There are 3 ways to turn a row about zero (a turn may also mirror it). The second row of each pair is the first, turned, with some noise. The first 21 pairs use one turn. New pairs use 2 turns, one after the other, and a turn may come again.
(in the rows, 128 means zero)
Known pairs, each followed by its turns in order:
[ 91 150 136 127 122 121]
[133 169 130 136 148 138]
(2)

[147 161 140 126 109 103]
[164 146 131 102 123 140]
(2)

[126 166 132 174 155 198]
[112 145  82 176  67 137]
(2)

[120 208 131 175  96 149]
[140 196 127 137  74 176]
(2)

[130  95 130  78 157 144]
[108 101  85 108 152 152]
(0)

[132 124 106 121 106 125]
[127 114 148 132 106 139]
(1)

[ 88 208 137  53 130 115]
[ 59  75 134 117  45 142]
(0)

[150 132 142 131 173 146]
[123 117  84 133 154 130]
(1)

[153 125  81 117 113 128]
[115 121 158  94 103 111]
(2)

[122 147 143 139  57 192]
[ 73 130 153  96  92  64]
(1)

[171 140 144 115 122  97]
[142  88 146 157 154 119]
(1)

[137 129 114 132 118  94]
[152 114 144 110 124 116]
(0)

[153 139 131 102 130 172]
[ 85 117 133 139 155 146]
(0)

[123 128 114 182 168 129]
[128 167 122 129 140  70]
(0)

[ 48 135 140 119 141 108]
[135 209 139 144 134 143]
(1)

[166 122 110 151 148 190]
[ 91  93  74  94 121 128]
(1)

[ 87 155 162 154 133 108]
[131 163 125 135  69 115]
(0)

[153 145 157 145 133 147]
[116 112 117 118 157  97]
(1)

[143 145 205 158  74 123]
[154 186 172 145  93 186]
(0)

[111 132 185 131 145 137]
[155 133 100 166 150 143]
(2)

[137  97 105 135 102 128]
[115 101 158 117 119 143]
(2)

New pairs. What belongs after each?
[ 90 123  63 125 135 178]
[124 179 136 138 176 186]
(2) (2)

[125 139 119 142  88 142]
[140 120 114 127  99 159]
(1) (0)

[ 99 159 124  48 159 143]
[151 117 174 146 202 171]
(2) (1)

[143  98 139 131  98 119]
[113  99  97 125 136 115]
(0) (1)

[147 161 129 168 110 132]
[ 91 115 138 124 100 106]
(2) (1)

[123 119  48  98 143 133]
[145 162 140 116 205 142]
(2) (2)

[126 123 135 208 117  98]
[116 153 199  88 117 136]
(0) (0)

[182 133 132 150 136  89]
[184 137 109 129 152  98]
(0) (2)

[120  82 130 110 125 169]
[ 74 119 116 132  94 110]
(0) (2)

[126  84 179  63 143 137]
[173 141 192 119 138  82]
(1) (0)

[129 160  95 122  94 125]
[161 166 112 126 129 156]
(0) (0)

[112 206 127 133 130 131]
[158 186 140 102  84 126]
(2) (2)

[116 105 132 139  89 126]
[139 118 156 151 127 103]
(1) (1)

[ 70 129 113 131 207 108]
[146 129 200 154  99 188]
(0) (1)

[191 142 119 114 169 144]
[180  78 155 104 134 137]
(2) (0)

[122 126 110 105  77 182]
[141 139  89  63 127 123]
(0) (1)

[101 133 107 142  95 117]
[173 138 132 151 135 135]
(1) (2)

[ 98 107 167 158 208 132]
[ 76  87 160 104 150  68]
(1) (0)

[150 118 126 119 122 120]
[138 115 117 139 129 110]
(0) (2)

[144  48 192 132 149 102]
[ 54  77 102 174 119 159]
(0) (1)

[123 143 151 166 131  63]
[117 110 182 108 104 175]
(0) (0)

[160 164 208 110 109 114]
[178 166 146 196  98 120]
(0) (2)

[118 122 145 119  79 120]
[152 107  95 156 109 133]
(2) (2)

[129 137 130 118 112 154]
[118 142 139 129 151 138]
(1) (2)

[121 137 128 147 119  91]
[132 103 156 139 133 105]
(0) (1)

[117  93 118 131 121 166]
[117 122 169 139 102 130]
(1) (1)

[107 143 170 140 153 138]
[106 123 138 104 106  88]
(1) (0)

[137 128 101 125 117  77]
[100 102 107 103 117 160]
(2) (0)

[ 89  61 116 128 122 201]
[174 181 136  55 142 116]
(2) (1)

[123  87 147 132  98  67]
[126  99  95 173 137  81]
(2) (2)

[117  78 125 132 140 149]
[ 96 122 114 106  97 107]
(0) (2)

[146 113 139 109 126  48]
[136 116  75 191 123 140]
(2) (1)

[145 188 111 147 148 124]
[151 171 163 150 152 104]
(0) (1)

[136 136 151 143 176 131]
[133 178 132 118 142 112]
(0) (2)

